The same things were measured in two ways. Each way mixes the same 11 hidden numbers, adds some noise and spreads widely along 6 directions of its own, which tell nothing about the thing.
Some things both ways: the first way, then the second way.
[-40  12   0  25  18   6  -5  14   3   0 -32 -23   7  -1  10   2 -16 -17
   2   3  -8  16  -8 -14  14  -6  29 -20  12]
[ -5   2 -22   9  14  34   4  -1   3 -20   0  15 -15  24   4   6  -1 -14
 -13]

[  8 -19 -24  -7 -22  -4   8 -17  -6   0  36 -21 -11  33   6 -17  -6  18
  -6  -5 -16  11  19  -3  -9  -2 -11  -3  -8]
[-25  -6 -10  13  15  32   8   6  33 -13  40 -16 -11 -21  -5 -12  30   5
 -17]

[-31  11 -17  -6  -5 -20   6  -2  -4  -6  -5 -13  10  27 -11 -21 -16  13
  13  14 -10  -1 -10   9   2  -7  13 -22  -4]
[-21   7 -27 -48   0  19   0   7  26  39 -10  17  20  -9  -2 -39  13 -24
  25]

[ -7  14   6  -9   6 -15  16   7  -4  27 -27  -1  16   7   1  10  26  10
   3 -14 -10 -14   2   7   8   5  -2  38   3]
[ 10  11   1 -22 -21  14   7  -7  -3   6 -14 -17  10 -24 -27   4  -2 -26
  -2]

[-33 -48   3  27  19  -1 -26  16 -34  28  10 -18  43 -21 -20  -8  16  22
 -34 -30  17  30  22  29   5  -6   5  -4 -12]
[-40   1   6 -17  25  22  13   5   2 -23  16 -28  22 -46 -12  22   8 -24
   1]

[ 15 -15  -2   5  -4   0   8   7  -3   8  36  -9  -1   8   1 -10  -1  22
  -7 -12   7  14   3 -25  -7   4   8  13 -10]
[ -9  13  -4   6  17   7  25  -1  -5 -15  37   4  22  12  -5  14  -9   9
  11]

[ 34 -44   8  20  12  20 -21   9   0  22  26  -5  21 -13  20  16  -7   9
 -21 -19  14  20  23 -22 -12  -6  22 -25   2]
[  8   6 -20  10  28  -8  25   3  28  45  35  19  -2  72 -19 -19 -34  19
  23]

[ -2  -5  13 -14 -12  -6   6   6  16  10   0   7  25  35  13   1 -17   8
  12  10 -22 -13 -12 -15 -16 -11  14 -19   9]
[-16 -36  -5 -15  38  61  -6  14  -6 -31   6 -17  -5 -23  15   9  25  30
 -21]

[-15  33   7 -21  27  -3   6 -13  12 -26 -19  43  -1 -49 -18  15  -9 -27
 -20  -2  30  18  -2   4  18 -34   5  18 -37]
[ 28  16 -24   5  19  -5 -22  -2 -41  29 -73  23 -20  25  -1  22 -33 -17
  21]

[ 25  24 -28  -8  11  16  -2  -9  -1  -7  -6 -35 -53 -21  24  10 -13 -21
   2  -2 -29  28 -27  -5  11   1  13   1   5]
[-26 -12 -71  10 -18   4 -23  31  65  51 -26 -12   0  -9 -52 -43  37  -4
 -12]

[ 21  12   8   4   4   8  15   3  26  -7   0  27  -3  -2  19   7  15 -10
   4  -4  -4  -4 -22 -26  -6  22 -11  17   3]
[-13  -4   3 -26  39  22  10   6  -6  -1  15 -23  34 -28  24 -17   4  28
  20]

[  5  -5  19   9  -5  -8 -17   7  -7  59   0  -6   6   9   4   2  -1  -6
 -13   7   0  -8 -10  41 -23  -7   9  28  -2]
[ 13  -9 -16  14 -33  16 -24  -9  -9  -1 -48  -9 -32 -18 -19 -24  14  -4
 -13]

[  6 -10   3  11   8   4  11   0  12  12   3  15   7 -16 -21  -3  16  -9
 -17  -7  12  29   1   9  10   4 -22  13   2]
[ -7  17  16  25   8  -5  18   1 -27  -3  15   7 -17  13 -18  17 -21 -14
  20]

[ -2   4   9  12   0  10  -2  -2  16  -1  -5  17  -4 -17  -3  -2  -3 -33
 -18  19   9  43 -11   3   2  -7 -16  -6   2]
[ 46  20  19  24  47   6 -25  -2 -33  -4 -20  11 -50  21  37   2 -26   7
   3]

[ 20  -4   6  16  18  16 -14   9  12  21  -8   9  38   1  27  19  12 -11
  11   7  -8 -19 -11  -9 -12  22  28 -32  26]
[-38 -20 -41 -14  38  24  -8   6  19  41 -12   6  10   3  10 -49   8  20
  12]

[-48  33   5  -6  15   4   6  21   3 -58 -63 -17  -9 -10  -8 -12 -15 -40
  20   3 -28   4 -35  -8  32 -17 -15  12  11]
[-37  21  29 -64  58  25   2  -2 -27 -30 -22 -19  65 -49  21   2 -21 -23
  31]

[ 21  -1 -16  17  -4   3  -7  -1  -1   6   9 -24  15   5   9  -7  -8  -5
  13  -1  -7  -9   5 -27  -6  11  23   4   5]
[ 35  27 -11  -6 -31  -1  24   9  20  15  -8   2   2  32 -19 -24 -29 -18
  61]

[ 32   0  17  13 -22   1   3   0  23  21  25  15 -53   9  36  11 -16  -9
 -28   4  14  37 -10   1 -25  -1 -12  13 -14]
[ 22   5 -13 -44   4  19  12  18  40  47 -15 -29  25  -8  -6 -51   0  -3
  20]

[ 60   8 -28  14   1 -13  18  -5  21  24  19  23  23   0  10   6  19  25
  12   8  18   2   3 -25 -12  36  19   5   4]
[ -7 -25 -25  19 -19  25  25  30  -5 -11  -5   1 -31   4 -27  18  33  -4
   4]

[-29 -16  13 -29 -20  -2   9   1  -4 -16   2  -4  21  66  -4 -20   1  15
  22   0 -27 -41  14  -8  -4 -19 -16 -43  18]
[-34  16  18   0  53   5  25 -25 -12  -2  23  13   9  32  13   1 -26  -9
   4]

[ 22  12 -17 -16 -16  -5  20   4   4  -7  33   0  -1  31 -23 -37  10  25
  27  21  -4   2 -22 -29   2   8  -3 -30   9]
[ 37  41   1 -13 -15 -40  27  22   4  39  21  29  10  35  -9 -11  -7 -10
  63]

[  9 -23  17 -35  30  21   0   4 -12  -1  -8 -17   6  -2 -12  12   6  -4
  -1  -9 -14  -8   7   6  13 -28   1 -21  24]
[ -9  10 -11 -11  16  -5   9  16  -2   4 -23 -15  18  -9 -34  22 -10 -30
   8]

[ 18 -18  33 -16  16   4   6   8  -3  44 -20   5  42  16  -4  24  29   9
  -3 -14   6 -22  31  -5   4 -20  13   2  24]
[-17  16   3  -6  24  25  18  -3 -25   2 -11  -3  23 -21 -27  29 -20 -18
  -5]

[-24   9  15  -4  -9  -2   3 -14   8 -27  -3  27 -22   2 -11 -14  -5 -36
  -8   2  16 -15   0  28  -3 -11 -45  24 -20]
[ -2  28  32   2  32  -6   7 -37 -47 -13 -43  -6  -2   0  33 -19 -40 -22
  35]

[ -9  32  13  -1  17  12  12  -9  17  29 -21   0  -2  -1  17  22  15 -26
  -2   1  -8 -11  -5 -14   8   4  27  25  11]
[-13  25  -1  -1  -8  24  33 -23  -3  -8  64  28  30  -3   4  -8  -7  11
  23]

[ 62   2  21  17  15  24  -2  11  -4  44   4   7  18   8  34  30  43  -3
  -8  16  36  -7  35 -25 -17  21  30   6  26]
[  6  12 -21  22  12  -4  36   9  27  16  17  16 -11  49 -16 -19   9  -2
  -6]

[ 31  11 -13  -8   2   3  14  -3   3  -2   2 -18  -8  16  27  11  -4   2
  14   2 -19 -18  -1 -25 -11  11  22  18   5]
[ -8   3 -14 -20  22  28   4  -7   0 -17   2  -4  27 -17  12  -9   0   4
   1]

[ 35  -6   3  15  10   2   7  24  13  22  -2  -7   0  13  22   7  12  10
  12   0 -18  -7 -30 -14 -16  35   9  14  23]
[ -1 -20   0   8   0  -3  19 -10  -9 -16  32   3  -8  30  -6  -9   6  25
 -10]

[-35 -34  -2  14 -10   0   3   6  -9 -30  27 -31 -44   9  -6 -27 -25   6
 -25 -24   1  34   2   3   1 -11 -29  12 -26]
[-11  29   0   5  19 -13  21 -19   9  -2   8  -4  21  44  -8 -10 -48 -31
  14]

[ 15  -6 -11 -11  23   9   5  -5  -8 -21  -3  -8   6  -7  13  16   2 -11
   0  10  -3  -4   7   1 -10   6  13  15   0]
[-40 -16 -18  12   5 -12  29   5   0 -24  -6  12 -19  65 -33  24 -11 -42
   8]

Other things, the second way, with their names:
q946: [ 24  -5   1 -17  14  21 -16   1  17   5  19 -28   0 -10  16 -21  -5  22
   4]
q694: [-18   8 -18  17 -12 -22  25 -24 -14  -2 -27   0  16  24 -31  -6 -12 -14
   7]
q110: [-26   0 -18  51   0   4   2   5 -18 -18  33  39 -25  34 -27  17  -4  17
   2]
q838: [-21  -8   0  24  29  -8   4  -2 -20 -21 -14 -11 -10   2   8  -8  14  12
   3]
q448: [-44   3  -5  -7  42  39  -2  11 -24 -57 -17 -10  24 -21  -3  35  -6 -31
 -22]
q230: [ 42  33  10  -7   2 -14  13 -10 -29 -15   2   0  24  -5  18  12 -12   6
  30]
q595: [-31  -1 -20  -2   6  -5  29  28  20  21   6 -12  13  12 -42  11   0 -32
  16]
q514: [ 45  18 -19  24 -24 -10 -27   9   0  37 -21  12 -41  12  -9 -21  -5   5
  19]
q889: [-17   8  22  -8  20   4  38  -8 -16   0  -2 -22  28 -10 -14  -9 -10   2
  25]
q234: [ -6  -1   9   8  30   0   9 -14  -5   2  13  -6  -3 -11 -11 -14  16  16
 -40]
q920: [-47   6 -13  16  23  15  -5 -37 -22  25 -21  20   7  -3   1 -36 -13   6
  -4]
q213: [ 53  10  -6 -31  18  -3  -9  32  17  13 -50 -28  -4  13  11 -21 -13 -15
  39]
q49: [ -7  -3  -8  27  -4 -10  16 -12  16  -1  24 -13  -8  21  -8 -32   8  16
  -2]
q957: [-31   3 -43  -7 -12  -1  35  18  21  51   2  -1  43   4 -48  -7   1   2
  47]
q997: [ 28   9 -33   3  -3 -14  -1  23   5  43 -27   0  11  -6 -23 -11  23  23
  11]
q981: [  2  -2 -33  22  -4   6   4   8  30   8  26  17 -12  10   9 -64  27  34
  13]
q288: [-35   0   1   4  62  11   1 -18 -19 -12  26  13  11  14  28   1 -18  24
   9]
q437: [ 14  -4 -30  27   7  -3  12  -8  14   7  16  18 -15  44  -9 -17   5  22
 -23]
q282: [ -4   1   9 -29   8   3   9  11   3  13 -15  -7 -13  -7  13 -34   3 -25
  45]
q2: [-38  -4  -5  -2  10  16  20   4 -23   8  -5   8  19 -25 -19  -6  14  14
  29]
q721: [-26  15  10  21  30  -8  14 -23 -24  15  26  19   4  28  -3 -10 -36  11
  16]
q466: [ -7  -4  -8  61 -15  -9  20   1 -23 -15  -7   1 -34  24 -51  23   4   3
  -9]
q314: [ 25   8  33   2  35 -23  -3 -12 -16  11 -20 -16 -36  24  20 -12 -24  -7
  20]
q617: [ 13  -9 -17 -22 -17  -5  36   0  21   8  22  10   6  33  -3 -41  15   5
  16]
q654: [ 28   2 -20 -24  -2  -5 -22   2   9  40 -20  27 -24   7  15 -51   7   3
  28]
q848: [ 40  -4  11 -20   6  11  16  36 -12   8 -25 -22   0  -6 -31  22   9   5
   7]
q824: [-84   0 -35  19  49   5 -12  11  13  28 -30  -1   4  16 -24  -1 -12 -33
   4]
q722: [-10  22  18   4  21   0  37 -29 -28   1  78  52  11  27   2  12 -11  23
   5]
q53: [ 12  -4 -20  20   7  15 -10 -33 -10  15 -20  15 -26  13  18 -43  -4  28
   1]
q65: [ 32  -4  -1  34  25  21 -23  27  11 -15   2 -23 -41 -11   9  -3  27  37
 -11]
q237: [-64  -5   7 -42   3  -5  39 -19   7  37  24   0  55   5 -43 -29 -15  -3
  36]
q944: [-17  10   6 -24  19  17  23   2  22   4  21 -18  14  -2  19 -36 -14 -20
  43]
q281: [-34  19  -5  31  26  18  15 -54   7  24  79  44   7  -2  22 -56   7  54
  -8]
q736: [-37 -15 -20   4   5  25   6  -5   8 -22 -35 -27   0 -25 -22 -14  19 -26
 -23]
q43: [ 11   6   4  15 -17  15  59   2   3 -17  41  -9  19  -7 -28  -5  16  25
  10]
q610: [-14  23  15  48   4  -5   2 -29 -69 -58 -10  25 -11  -1 -19  51 -14  -8
 -17]
q360: [ 31  -1   5  22   7  13  -5   1 -62 -45 -20  25 -32  39 -16  64 -32  -9
 -16]
q161: [ 58  23 -27 -36  19   3 -22  -3  -1  17 -43  12  10  16  52 -47 -29 -10
  24]
q82: [  0  12  -7 -27  52   1 -13 -25  19  31  10   5   9   1  37 -49  -3   1
 -21]
q685: [-32  -9 -15  14  22  22  22  17  -1 -33 -29  -4 -17  22 -18  15   7 -37
  -9]
q961: [-23 -19 -29  10  17   3  23  -5   0  -2   6   9   3  49 -12  -6  -9   4
  -8]
q696: [ 14  26 -16  10   1 -16  16 -24  -4  24 -21  -5  16  13 -11  -8 -21 -13
   0]
q22: [ 12 -14 -20  13 -15 -39  12   8   8  11 -48 -16 -33  45 -38  -4  12 -24
  -2]
q834: [ -4  -7 -30   7  60  45 -36  -2   9   0   6   3  -4 -17  31 -13  13  39
 -36]
q340: [-35   9  19  12  45 -13  17 -21 -31 -32  35  13   7  40  11  34 -32  -5
  14]
q286: [-23 -16  30  11  15  -8  52 -25 -15 -27  50  -1  -8   0 -14   6  40  19
 -28]
q38: [ -1  -3 -36 -19 -11  10  -2  -6  20   6 -13  -4  20  15  -3 -39  -9  -6
   9]
q343: [ 18  -6 -20  15  -1   4  -1   2 -11   2 -25   4 -13  10  16 -42   8  27
  28]
q683: [ 26   8   7   8 -17  -8  37  16 -23 -37 -24  10 -25  21 -17  16  22 -31
   8]
q980: [-13 -13  -9 -14 -15  13  24  12  49  18  14 -39  18 -35 -14 -67  47  23
  18]
q269: [-31 -23 -18  33  13  37 -11 -12 -23 -26  31  22 -18 -26  -8   9  36  43
 -42]
q444: [ 29   6 -11 -17 -36 -19  11  -5  31  10  -6  -7  -6  12 -18 -52  11  -9
  21]
q489: [-45  11 -14   0   4   4  16  -8   2   2 -10  21   8  20  -5 -35 -10 -22
  37]
q211: [  9 -15 -42   7  31  23 -34   9  10  17 -76 -29  -6   8  -2 -27  -7   8
 -25]
q702: [-12  26  -5 -12  46  26   4 -24 -10  10 -13  -9  33  -7   8   7 -39 -20
  -8]
q816: [-26  36  -7   4   9 -37  20 -11   9  50  13  20  24   6 -27 -33 -10 -13
  27]
q9: [-26 -25 -23  44  12   5  15 -23  14   6  15 -11 -17   9  -2 -43  39  48
 -36]
q533: [-16   8 -38  14  15  -5  -3   6   5   9 -70  -5   1  32 -41   4 -29 -41
  -1]
q535: [-40   0 -15  29 -42  -6  35  -4 -13  15 -27  25 -21  43 -81  10 -14 -44
  16]
q865: [-30   5   0  12  59  14 -21  24 -43 -44 -31  -4   1 -10   4  48 -19 -24
  -6]
q232: [ 28  10  -9  34   8  36  -4  -6  -1 -21  -1 -24 -10 -26   8   0  12  33
 -13]
q361: [-39   5   6   5  56  15  17 -23 -34 -19  22   9  23   5  15  19 -19  12
  -5]
q382: [-61   0   8  11  19  14  37  -6  -4 -19  26  -3  20  35 -27   2 -34 -12
  26]
q792: [ -7  18 -14 -17  29   9  16 -34 -25   5  -8  35  18  14  18  -8 -17 -12
  -3]
q924: [-17  20  -9 -31  24  24  10  25   7  17  -5  -2  33 -54  -6   0  31 -10
  20]
q592: [-42 -36 -12  -4  10  11   8 -10  20   9  13 -14  -6   7 -25 -30  22  18
 -18]
q540: [-26  10 -17  27  11  -3  22   0   8 -10  11  23  -9  41  -7 -23  -7 -12
  15]
q860: [ 12 -30 -28   8 -11  32 -21  39  26   5  10  -4 -36 -37   5 -35  77  48
  -4]
q707: [-62 -18 -17  30   8 -19  26  23 -25 -31 -18  14 -21  83 -55  55 -35 -52
  24]
q324: [-41 -11 -22  25  16  16  -8   6   6 -19   5  -5 -16  19 -28  28  -7 -21
 -21]
q819: [ -9 -23   5  -3  21  32   5   6   1 -28 -45 -34 -28 -11  -5 -19  18 -24
 -28]
q321: [ -6   0  -7  40  54  12 -15 -27 -13  -3  21  17 -44  19  24  15  -2  13
 -44]
q467: [-44  -7 -12  -9  52  29   9 -21  20 -21  17 -21  23 -26  20 -22  27   6
 -40]
q461: [-16 -10  -6  29   6   4  -3 -44   3  21  47  25 -27  11   2 -37  25  52
 -32]
q952: [ -7 -23   9   6  19   6  -6  12 -20   3  18   2 -25  -4   3   2  26  35
  -2]
q222: [  1  13  -3 -24   5 -11  -7 -17   8  31   0   1  17   6   9 -47 -22   8
  43]
q336: [  7  15 -21  22   4   0  -8 -31  -7  26 -30 -10  10  -7  -8 -25 -15  15
   1]
q531: [  9  17 -11  39  44  13 -30 -22  -1  25 -15  10 -32  -3   9 -21   1  25
 -32]
q910: [ 38  13 -16 -15 -17   8  -1  24  37  -2 -27 -16 -22  -4  -4 -34  18 -35
  14]

Some of these things the first way, each followed by its name:
[-45 -35   0   5  12   4 -16  -1 -12  11   9 -10  22   8  -7  -9   1  12
 -18 -19  -3  17   9  20   8 -16   0 -47   1]
q321
[-27  47 -12  -9 -17 -16  26 -26  21 -56   0  19 -63 -22  -4 -12 -27 -27
 -11 -26  11  22  -5 -28  27 -21 -33  48 -53]
q232
[ -7 -21  30   7  16  -5  -9  23  -9  10 -12  11   5   3 -14   1   9   6
 -11 -15  27  -8   7  33  -2 -15 -17 -12   3]
q286
[-15 -20  18  18  -1 -10   4  13   3 -17 -13   5 -15  10  -7  -5 -19 -15
 -17   1  21  13  12  32  -5 -13 -35   4  -2]
q819
[ 20 -11  34 -38  -3   7  -2   0 -18  47  20 -19  -1  26 -21  -4   0   1
  -7  16  -2 -18   3  26 -17 -37  11  25  10]
q610
[-51 -22   3  19  10  -3   1  21   0   2 -13  -7  47   8  -9 -14  15  12
   0 -27 -21   1 -17  -7  10  11  -7  -4   7]
q946
[ 22  -2  -7  15  -2  13 -13   4 -11  12   6 -32 -44  16  50  13  -3  -4
  -8  -1 -17   9  -3   4 -17  13  11  -5   8]
q467
[ 24  22 -26  35  -6  -4  -9  -3 -18  13  16  20   3 -44  29   5  34  -2
 -41  -2  40  62  18  -4  -4  25  -3  51 -43]
q824
[-23  16   5   7  -5 -18  -1  -1  -2  15 -10  14  -1  -5   5   0  -6   0
 -12 -13   9   2  -3  21  -2 -10  -6  26 -24]
q461
[-18  -1   6  33 -25 -14 -23  11   8  34   6 -13 -27  13  11 -18 -30  -2
  -9  -6  -5  18 -31  25 -11  -4  -6 -17  -8]
q920
[ 25 -11   1  18  19  10 -14  13 -21  20  -9 -27  10  -7   8   9   8  -9
   2   8   3 -15   4  21 -14  15  17  26  12]
q444
[  0 -39  15 -22 -14  -8  -9   1  -8  10  18  -2  18  36   1  -4 -17  19
  -5  -9 -13 -26   6  28 -28 -24 -13  -1  -8]
q592
[-16 -20  11  -5  19  -1  12  11   8 -25  -4  -7   7  29 -16  -7 -13   7
  24  -1  -4 -41 -10  -2  -6  -1   1 -32  19]
q617
[  4 -12 -20   2 -19 -33   4  -3  -3   2  10 -17  -5  13 -30 -23 -35  21
   4 -12   8   6  12  11   5 -23 -15   3 -16]
q535
[-11   2   1  33   9   7 -31  25   5  40  -3  -7  27 -10  -7 -17  -6 -10
   5  21  -2  23 -40  11  -1   4  33 -52  22]
q860
[ -5 -16  -9  16   7   2 -10  10  -9 -10  12   1  37 -10   0 -11   4  11
  -4  -8   7   7   6 -18  -6   8  13   6 -17]
q288
[ 29 -24  -7  12  -7   4   4  -3  -5  -1  37 -17   0  22  -6 -18  -4   5
   0  21  15  -2  18 -10 -21  10   3   1   4]
q540
[  9 -19   6   4 -23   3 -16  16  14   1   7 -22 -36  37  10 -21 -29  -1
  22 -16 -33 -10 -34  -5  -4  -7 -18 -52  26]
q889
[ 22   2   5  11  23   1  -6  14  -7  32  -9 -14  20  12  22  24   5  14
   9   4   9 -22  10  -3 -12  12  43 -13  18]
q792
[  4  -8  -7  16  -5   5   6   7   1   2   8 -14  -9  17  16 -10  17   4
  13 -17 -17 -13 -18  -7  -5  30 -11   5  13]
q49
[ 33  -4  -3  37   0   1  -7  17   2  30  14  -1  -1 -17  30   9   9  13
 -19 -11  14  33  -9 -16 -13  26  15  18  -9]
q361
[ 20 -12 -12  17 -29 -18  -6  14  14  29  41  12  -9   2  -4 -29 -17  24
 -13   8   2  51 -44  12 -19   6 -14 -12 -18]
q952
[ -7 -13  19 -36  14   0  29   8   7 -24 -30  -2 -10  29 -23  -2   6  -1
  18 -11 -14 -26   4   8  16 -23 -37 -15  33]
q234
[  5  -9  14   1  19   8   7   4   0   9   6  -9  -3   3  12  16  -4  -7
 -10  -2   0 -14  -1   7 -19   5  18  33  -4]
q38
[ -2  -4 -16  18  10   0  -5   9  -8  -8 -23 -38 -21   3  12  -2  -8  -9
  12 -16 -19  -7  -9  10   5   9  -3  -8  18]
q736
[ 47  14 -29 -16 -16   2  14 -10   7  -1  12 -19  -9  24  35   8  -7  13
  17  11 -33  -1  -3 -43  -8  11  23   2   8]
q834
[ 57  -5 -10  -9   8   3  20   7   2   6  15 -12  14  33  19  12  16  27
  29   0  -7 -35  12 -40 -11  23  21   3  22]
q437
[  1  17  13 -38   4   1  46  -3   5 -29 -13   4 -11  21 -12   2  10  -4
   0  18  -1   0  15 -14   3 -12 -17  53   1]
q448
[ 53  16 -17   4  10  18 -13   3  -7  -9  -8 -38 -44 -21  41  21 -16 -23
  -1   0 -16  21  -7 -14   0   1  20  12   8]
q533
[ 20  27 -32 -26   2 -17  31  -1   0 -74 -10   7 -25   1  -8 -12   5  11
  29 -11  -4 -24 -13 -12  10  13 -35  19 -14]
q22
[  2   6  -7  14   1  16 -13   8   6 -38   7 -10 -35 -26  12 -12 -34 -27
 -10  11   2  46 -28  -5  -1 -10  -7 -14 -11]
q213
[-58 -10  19  24  23   9 -27  14 -13  -3 -23 -16  24  -4 -21 -15 -11 -34
  -2  12  10  -9  -5  27   6 -19  11 -31  11]
q489
[-13  -2  23  -8  36   8   8  13   0  -6 -45  17  56 -18 -40   7  40 -14
  14 -25  18 -40  17  -3  31  -8  -9  12  21]
q466
[ 34 -15 -23  22   3   3  11  -6  11 -19  36 -12 -26  -7 -11 -17 -22  -8
  -1  16  17  19  -2  -9 -14  16  -3   9  -3]
q981
[-19 -17  21  -6 -11  -1  -5   3   7  -9  15   3 -23  38   3 -15 -11   0
  12 -18  -9 -39 -13  15 -11 -11 -24 -39   3]
q9
[-14   8  -4  13   3  -5 -12  13  14  -6 -18  -4   4  -6 -17 -19 -23 -10
  22  -6 -11  -3 -36  -4  17 -17   1 -45  14]
q2
[  2   9 -23   1  -8  -9   5  -6   4 -22   3  -5  -7  -5   3 -14  -7  -7
   8  -7 -22  -1 -21  -2  -4  11 -12  27 -17]
q222
[-23 -10  13  13  -1   8 -19  21  -5  13  23 -28 -23   5 -10 -25 -16   8
   1  -8  -8  14 -45  -2   2  -7  16 -31   2]
q230
[ -6 -30  12  12   2 -12  11   8   2   8  15  22  38  -6 -30 -10  21  13
 -22 -21  32   7  25   4  -1  -1 -24  30 -20]
q721
